The groups are shells around one centre, one inside the other: the same stretched ball of 8 dimensions in 7 sizes.
In the rows, zero is written as 128.
Known rows, each followed by its group:
[176 119 142 156  94  88 111 108  94 140 128 161 172  89 138 143  85 154
 161 160 142 107 138 114 125 210]  (6)
[131 134 126 165 114 101 120  98  51 129  75 125 150 139 149 172  78 195
 186 176 157  88 166 112  91 231]  (0)
[143 110 110 104 137 148 124 109 141  95 100 165 118 108 140 140 120 137
 158 124 109 146 142 124 122 156]  (1)
[146 127 141 135 153 103 109  93  96 124 111 118 113 138 153 139 105 180
 162 132 118 113 151 119  76 177]  (0)
[138 124 105 111  96 141 121 111 110 107 100 140 142 119 133 155 106 135
 178 142 131 126 145 127 116 181]  (5)
[118 155 116 118 124 106 108  91  85  98 104  92  87 137 146 151 136 179
 171 110 102 115 137 113  42 175]  (2)
[126 133  89 114 102 130 119  94 113 114  91 131 130 106 145 166 134 146
 186 132 129 122 140 111  97 193]  (1)
[ 75 110  92 120 126 164 138  82 123  73  42 191 117 106 144 162 168 148
 158 129 128 139 153  99 143 163]  (3)
[149  99 151 162 108 110 121 105  97 153 105 165 181 112 134 151  78 141
 170 178 159 103 156 120 152 199]  (1)
[ 99  99 104 102 101 145 124  87 185 157 113 145 136  75 121 161 178  62
 191 115 117 137 118 111 146 135]  (0)
[132  98 167  81  83 144 104 106 166 117 175 147 142 115 102  94 155  53
 133  91  95 149 114 146 157  73]  (3)
[133 122 158 112 119 131 108 104  91  85 124 134 124 159 133 112 112 152
 136 120 113 126 150 139 108 133]  (0)
[117  89  99  97 111 169 137 113 185 112  96 192 134  70 117 153 144  73
 170 125 111 158 127 119 171 137]  (2)
[136 130 149  78  96 141 108 132 126  91 158 100 100 144 102 115 110  96
 154  98  78 142 121 155  90 103]  (6)
[166 147 174 114  71  91  82 102  63 125 179  76 153 168 129 105  98 146
 151 120 124  99 136 149  76 150]  (2)
[140 117 108 117  79 129 120 107 130 133 116 149 158  88 125 157 120 107
 182 141 133 125 130 120 134 179]  (2)
[ 92 115  96 104 116 159 135 107 143  97  76 153 106 101 123 166 146 111
 179 123 107 142 135 115 122 151]  (1)
[125 115 102 143 106 124 121  76 100 133  76 160 168 107 157 167 131 159
 180 157 163 108 157 102 133 211]  (0)
[127 132 131 121 120 128 117 101  89  48  93 175 106 120 141 123 133 180
 121 113 103 138 143 114 106 158]  (6)
[136 135 155 138 108  85  93  74  81 179 142  62 151 159 148 143 118 151
 190 139 146  83 147 126  71 177]  (4)
[118 113  90  95  90 156 126 102 153 116 101 152 139  91 126 159 147  94
 183 124 122 140 130 120 137 157]  (0)
[ 61 119 102  63 105 163 117  77 185 122 118 100  87 113 117 147 221  57
 184  70  85 149 112 120 105  83]  (4)
[162  90 137 139 127 120 128 119 156 128 116 204 147  61 125 140 102 115
 150 145 116 141 129 113 160 169]  (5)
[108  95 150 108 134 128 117  92 183 135 135 156 106  84 117 125 175  78
 148  94  86 147 113 115 136  99]  (0)
[145 132 165  95 126 110  89  88 113 115 166  89 109 160 139  99 139 139
 141  89  95 125 132 140  73 111]  (2)
[148 114 167 141 115 115 109 101  74 102 117 157 156 147 139 116  93 168
 133 146 138 112 158 130 130 165]  (1)
[113 121 165  73  75 135  99 105 152 106 179 112 113 125  97  98 170  58
 138  72  76 145 104 145 117  66]  (0)
[126 118 124  57 106 146 102  92 185 111 164 115 102 109 122 110 189  70
 152  63  76 158 106 135 106  80]  (2)
[107 101 149 109 142 128 113  79 166 119 126 158 105 100 132 118 183 107
 137  90  93 144 123 112 128 104]  (3)
[179 134 146  99 115 102  90  98 118 116 170 109 125 129 143 105 122 145
 144  99 100 129 126 135  78 143]  (5)
[136  92 126 150 129 114 121  76 142 159  98 182 167  79 151 152 140 132
 167 149 150 118 144  99 156 186]  (0)
[159 149 135  66  78 126  92 118 117  97 179  75 111 146 117 110 122 109
 159  86  84 136 116 154  65 118]  (6)
[ 95 111  97 115 136 141 131  85 158  97  75 181 100  72 139 157 180 128
 158 107 102 148 128  94 125 152]  (2)
[107 103 132 125 133 139 122  86 124 125  91 148 134 129 139 145 137 132
 166 135 131 123 152 118 133 151]  (5)
[129 111 166 111 112 129 116 124 126 109 140 134 116 129 106 120 107 104
 148 119  94 134 129 141 119 116]  (1)
[ 96 111 123  70  83 158 111  86 172 109 139 137 123 107 115 121 198  59
 155  80  97 151 114 128 139  86]  (2)
[126 128 139 147 144  98 115  93  94 138 100 112 112 129 145 156 109 172
 176 140 121 105 147 112  75 186]  (3)
[178 107 175 128 111 103  92  87 102 148 162 131 179 147 146 102 102 142
 142 137 145 108 151 140 131 153]  (6)
[131 154 101 121 108 108 105  82  73 123 101  81 125 147 159 163 124 184
 192 132 136 100 151 116  51 205]  (3)
[205 112 132 123 138 106 112 118 137 107 139 183 136  78 146 120  90 156
 136 128 106 144 131 121 118 180]  (6)
[170 106 135 127 115 122 122 126 131 100 122 192 141  81 126 130  93 133
 141 138 111 142 131 123 142 169]  (1)
[112 122 134 148  85 112 116  87  80 145  97 126 165 128 134 162 118 141
 184 159 157  94 151 115 121 193]  (1)
[189 128 174 130 111  77  85  91  94 139 176 116 154 131 147 101 106 159
 137 120 123 109 134 131  92 161]  (3)
[152 144 130 145  90  96 106  96  53 117 109 120 157 137 149 149  93 187
 169 154 149  95 153 119  87 215]  (5)
[108 116 155 149  97 112 114  84  82 119 101 152 155 128 134 138 131 148
 151 144 144 105 149 113 134 167]  (1)
[ 88 126 139  89 101 140 121 121 151  98 132 115  75 109  93 137 155  75
 162  87  64 147 106 130  95  94]  (3)
[191 104 147  88 110 130 106 127 165 116 176 156 139  97 119 103 104  92
 139 108  92 153 118 146 134 121]  (3)
[105 105 134 100 100 150 123 113 150 123 121 136 125 115 107 143 134  77
 172 121 106 137 128 133 136 119]  (5)
[130  95  96 146 128 133 132  86 134 162  69 169 170  90 153 181 116 137
 199 172 165 113 158 103 150 213]  (6)
[175 102 204 168 125  82 103 107  80 141 146 159 170 132 134 107  67 161
 129 159 138 102 151 131 136 169]  (2)
[138 125 179 147 106 106 113 121  61  99 120 139 136 149 119 125  73 161
 141 150 121 108 150 135 110 163]  (5)
[115 105 123 157 116 120 133 101 114 136  75 173 149  88 132 172 112 138
 179 164 142 114 146 102 142 199]  (1)
[145  95 126 153  98 119 120  83 114 151  96 187 198  91 147 153 117 135
 169 169 172 109 153 107 172 203]  (6)
[197 114 148 126 107 111 108 125 108 118 147 156 161 113 133 121  65 144
 148 147 125 126 141 138 125 179]  (5)
[162 129 150  70  92 127  90 104 138 105 185 106 125 137 124  92 141 101
 139  81  90 142 118 150  97 100]  (3)
[114 132 120  89 132 145 121 112 131  49 106 150  68 115 127 125 150 142
 134  85  69 157 126 122  87 121]  (0)
[142 151 167  93  60  99  85 105  95 114 188  73 124 145 111 105 134 109
 149  91  93 116 112 145  71 117]  (6)
[128  94  95 146 127 135 134  87 134 157  67 176 169  86 151 181 118 136
 196 171 163 116 157 101 154 212]  (3)
[140  77 173 125 125 128 119 106 170 132 142 197 148  84 114 109 133  82
 129 122 107 145 125 125 180 110]  (0)
[104 102 127  93  79 134 110  81 186 174 151 120 148  86 113 142 188  39
 186 102 115 132 108 121 144 110]  (4)
[100 127 142 100 111 127 105  76 122  93 125 129 106 130 135 116 183 129
 137  86  99 133 129 118 102 113]  (2)
[127  91 172  72 112 154 111 120 189 101 172 156 108 109  94  89 154  46
 124  78  66 167 108 149 153  48]  (4)
[119 117 142 133 118 142 126 110  76  49  76 191 128 135 134 127 107 177
 124 139 122 132 159 121 136 163]  (4)
[141 125 145 147 134 101 105  76  74 128 104 126 145 149 162 136 113 191
 157 144 145 100 162 115  95 189]  (5)
[110 112 139 167  94 109 118  75  71 151  81 150 185 128 145 163 117 157
 178 175 177  87 164 107 143 207]  (3)
[131  97 140 155 144 125 132 110 112 133  81 170 142 112 135 158  85 149
 170 168 138 117 158 116 139 187]  (6)
[134 126 192 132  56 101  97 111  70 142 166  96 169 159 103 118  92 107
 159 142 134  94 136 148 119 138]  (4)
[143 103 159 115 131 130 108  95 122 120 132 143 141 143 138 113 118 132
 143 125 122 128 149 136 130 131]  (2)
[163 123 174 170 143  68 106 103  78 151 128 123 133 124 143 138  75 182
 159 154 126  96 146 116  82 196]  (4)
[143 134 185 146 115  96 110 126  61  69 126 151 108 136 119 111  84 177
 117 129  96 120 139 129  93 154]  (4)
[ 89 130 175  97  89 123 105 104 123  83 151 122  88 127  97 104 171  93
 126  76  69 139 109 131 102  76]  (4)
[156 103 156 124 130 123 109  97 116 123 129 152 151 135 142 117 107 143
 144 135 129 124 151 132 132 150]  (1)
[131 151 185  90 100 105  84 102  82  90 179  64  92 182 119  89 132 138
 131  79  78 120 125 151  51  94]  (6)
[129 108 157 106 122 115 108  98 165 124 154 146 107  90 119 113 162  92
 139  89  82 144 109 121 119 104]  (5)
[111 153 136 109  97 117 110 115  79  90 120  85  91 150 118 143 115 148
 168 113  94 117 132 131  56 151]  (5)
[ 90  75 137 134 120 160 138  90 148 114  73 218 158  95 125 143 151 100
 147 145 140 138 150 110 202 138]  (4)
[126 104 141  56 129 156 114 120 207  97 165 137  75  97 101 104 167  52
 140  61  47 177  99 142 117  55]  (4)

New rows, each followed by its group:
[155 108 132 159 150 103 126 104 112 121  89 184 134  86 149 152  95 175
 155 155 128 122 147 103 121 204]  (5)
[154 118 130 126 103 117 112  97 112 106 118 169 151 100 142 131 123 147
 146 131 128 127 138 116 129 175]  (1)
[225 123 173 147 113  70  92 116  87 149 174 132 172 119 144 112  50 168
 147 152 133 105 140 137 100 198]  (3)
[112  91 135 161 110 118 132  95 129 163  86 178 167  80 127 169 119 112
 181 168 151 111 143 103 165 187]  (2)
[ 81  82 132 129 132 142 127  64 168 143  88 185 141  88 137 144 193  95
 157 121 131 133 137  99 173 127]  (4)
[159 144 189 147  98  83  93 106  29 102 145 105 145 176 135 108  72 192
 134 142 130  92 154 139  78 173]  (0)
[196 120 137 125 153 115 109 112  96  93 120 158 133 133 160 118  71 197
 138 139 121 130 158 132  98 188]  (4)
[ 89  77 143 125 137 145 130  85 176 142  99 182 131  89 122 141 168  81
 158 123 117 140 133 110 173 116]  (3)
[101 140 144  61  82 130  94  94 152 113 177  68  86 135 106 111 190  68
 159  57  67 141  99 140  72  70]  (3)
[114 123 176 151 129 110 116 105  61  93 100 139 119 158 129 127  96 176
 138 142 120 108 157 125 104 157]  (6)
[182 132 155 120 136  93 105 124 116  95 153 141  99 103 132 112  94 160
 131 108  79 138 121 127  76 155]  (3)
[121 143 171 131  93  92 102 111  76 126 145  82 114 146 113 133 107 136
 164 123 103 103 128 132  69 147]  (0)
[173 117 208 148 119  88  93 104  60 120 158 132 159 168 137  92  72 173
 121 143 132 101 156 143 113 152]  (6)
[134 144 158 123  91 104  96  95  57 120 136  79 140 176 135 128 103 161
 165 132 132  96 150 139  74 163]  (1)
[ 72  99 143 138 121 133 129  84 131 135  85 154 126 109 122 155 159 107
 168 133 124 120 139 107 143 139]  (2)
[ 75  97 160 131 110 143 131 103 129  91  92 188 118 105 106 132 153 102
 134 122 105 137 133 114 162 113]  (6)
[130 149 148 110 107 112  99 100  69 101 133  77 111 173 135 127 112 164
 161 115 110 109 145 138  57 151]  (1)
[149 129 155 106 133 107 107 115 134  88 150 137  83 104 123 110 131 135
 129  88  66 146 113 125  82 121]  (2)
[104 112 114  70  82 172 123 116 161  92 124 141 118 113 103 134 153  64
 165 100  94 154 121 139 139 102]  (6)
[148 132 149 142  65 108 107 107  52 127 121 121 182 150 130 143  76 154
 171 166 159  92 156 134 117 197]  (6)
[151 146 138 153 100  89 102  91  39 132 108  98 157 158 155 152  82 199
 178 162 157  83 163 122  73 222]  (5)
[119 109 145 172 128 112 124  85  65 129  67 163 163 137 152 157  96 186
 164 177 166  94 173 108 134 209]  (2)
[ 84 116 144 164  89 124 128  91  60 105  63 169 159 130 129 159 118 159
 160 167 157  98 162 107 146 189]  (4)
[107  93 120  85 131 160 135 125 209 108 120 171  86  65  99 141 156  53
 160  94  65 171 105 123 142  95]  (4)
[168 126 198 170 112  71 100 115  47 148 146 109 158 156 129 125  47 175
 154 167 139  85 154 137  94 188]  (3)
[129 110 131 102 117 117 110  90 177 149 148 132 116  79 125 134 169  83
 166  95  93 139 108 115 114 123]  (0)
[203 108 132 137 138  96 113 117 138 150 139 159 150  80 145 139  75 147
 165 148 122 127 134 121 114 198]  (3)
[120 132 184 125  83 105  98 100  72 119 150  97 138 164 116 114 116 130
 147 123 119 103 138 140  99 129]  (1)
[169 128 115 128 145 113 114 102 102  98 101 152 122 115 160 140  99 191
 154 134 120 127 150 115  88 198]  (1)
[138 126 177 111  71 115 104 126 101 115 166 113 137 137  97 114 100  97
 149 121 102 121 122 148 113 121]  (5)
[ 82  85  90  72 128 178 132  83 232 124 102 176 104  62 122 148 218  43
 170  82  89 172 111 109 162  91]  (4)
[105 111  82 118 143 155 134  80 136  72  49 203 114  88 158 156 167 164
 151 122 122 147 150  93 135 177]  (4)
[172 118 123 159 152 108 124 104  81  80  74 204 138 100 165 142  82 220
 135 158 135 124 162 103 117 224]  (4)
[149  89 167 150 115 121 119 104 109 141 116 177 179 121 131 129  88 130
 150 165 150 114 155 128 169 167]  (0)
[ 99 123 160 139 109 113 124 118 101 102 107 142 102 112 106 144 117 127
 152 128  96 122 127 118 107 144]  (6)
[145 126 141 153 107 107 112  95  55 129  97 128 166 151 150 150  80 183
 172 170 161  92 168 123 108 210]  (1)
[115 110 147  76 105 163 121 129 153  54 134 168  94 114  98 104 143  85
 122  86  68 167 118 142 138  79]  (6)
[192 121 150  97 117 111 107 142 153 109 176 139 108  89 112 111  89 107
 144 104  70 151 107 142  97 133]  (6)
[129  95 179 110 122 123 107 101 153 156 161 120 134 131 113 113 130  79
 155 114 105 128 128 141 133  98]  (6)
[ 79 110 114  65 112 164 115  76 185  92 122 145  92 103 123 121 223  73
 146  63  81 162 113 118 128  74]  (6)
[174 105 151  75 133 125  99 109 191 136 189 125 111 101 123  98 140  78
 145  80  74 157 108 143 110  91]  (6)
[ 89 121  88 107 120 148 120  60 127 105  71 145 125 119 159 157 188 146
 172 113 134 128 149 101 115 163]  (4)
[ 76  99 142  85  81 160 115  82 164 115 130 149 135 114 108 120 199  53
 150  92 108 143 121 127 163  78]  (6)
[183 112 164 169 123  83 116 122  89 137 125 168 159  98 134 138  55 167
 152 169 134 108 144 119 122 208]  (0)
[126  90 169 145  86 124 123 113 119 148 124 169 177 108 106 138  99  90
 161 161 142 114 140 130 176 151]  (3)
[105  95  87  97 139 165 134  91 186 117  82 176 115  79 138 159 168  99
 175 115 110 155 133 108 144 142]  (0)
[141 101 149 151 143 105 121 102 126 157 112 147 138 104 135 150  99 137
 172 151 127 115 143 115 121 176]  (0)
[157 118 174 118 132 105  96  95 107 115 154 125 127 147 140  99 117 150
 131 111 108 123 140 136 100 130]  (1)
[ 86 124 141  97  72 155 114  97  97  83 111 129 134 154 114 127 150 109
 151 115 120 126 142 136 130 116]  (4)
[160 129 166 121 100  83  89  90 116 158 177  94 142 123 132 115 129 122
 158 111 113 109 121 129  87 144]  (0)
[165 105 143 125 132 131 122 126 115  99 114 172 137 118 131 128  75 147
 146 145 117 135 148 134 132 166]  (0)
[136 142 143  98 105 111  91  80  99 106 147  95 119 151 145 113 152 150
 147  94 109 120 134 130  73 135]  (0)
[171  98 134 148  98 124 126 119 108 117 104 204 184  88 132 143  74 140
 153 172 150 123 150 121 170 201]  (6)
[169 111 165  93  95 123  97 114 139 136 182 116 149 132 116 103 108  89
 151 112 107 132 125 152 123 114]  (0)
[134 140 167  98  89  94  88  97 121 150 187  59 113 139 115 116 143  97
 167  90  90 115 110 139  65 112]  (2)
[161 111 115 118 128 114 115 100 157 141 128 153 132  76 141 144 128 123
 169 123 112 136 125 113 115 171]  (1)
[131 137 119  95  83 129 101  87 105 115 132 102 142 142 139 134 143 130
 170 113 127 119 138 131  95 153]  (0)
[145  93 152 131 110 117 109  83 138 164 136 155 176 108 137 128 132 107
 160 139 145 117 141 122 157 152]  (1)
[154 148 132 156  98  87 107  99  43 103 101 131 146 130 152 149  88 206
 160 154 143  96 153 112  79 225]  (3)
[110 119  77  91 120 151 132 106 179 102  92 158  91  63 127 165 167 100
 179 101  87 158 114 106 110 150]  (3)
[128 102 132 121 130 149 133 123 130  83  91 189 119 104 122 139 106 130
 145 135 107 146 143 124 144 150]  (5)
[160 109 128 104 155 142 127 130 147  58 110 195  91  93 131 118 107 148
 123 109  76 166 132 126 119 139]  (4)
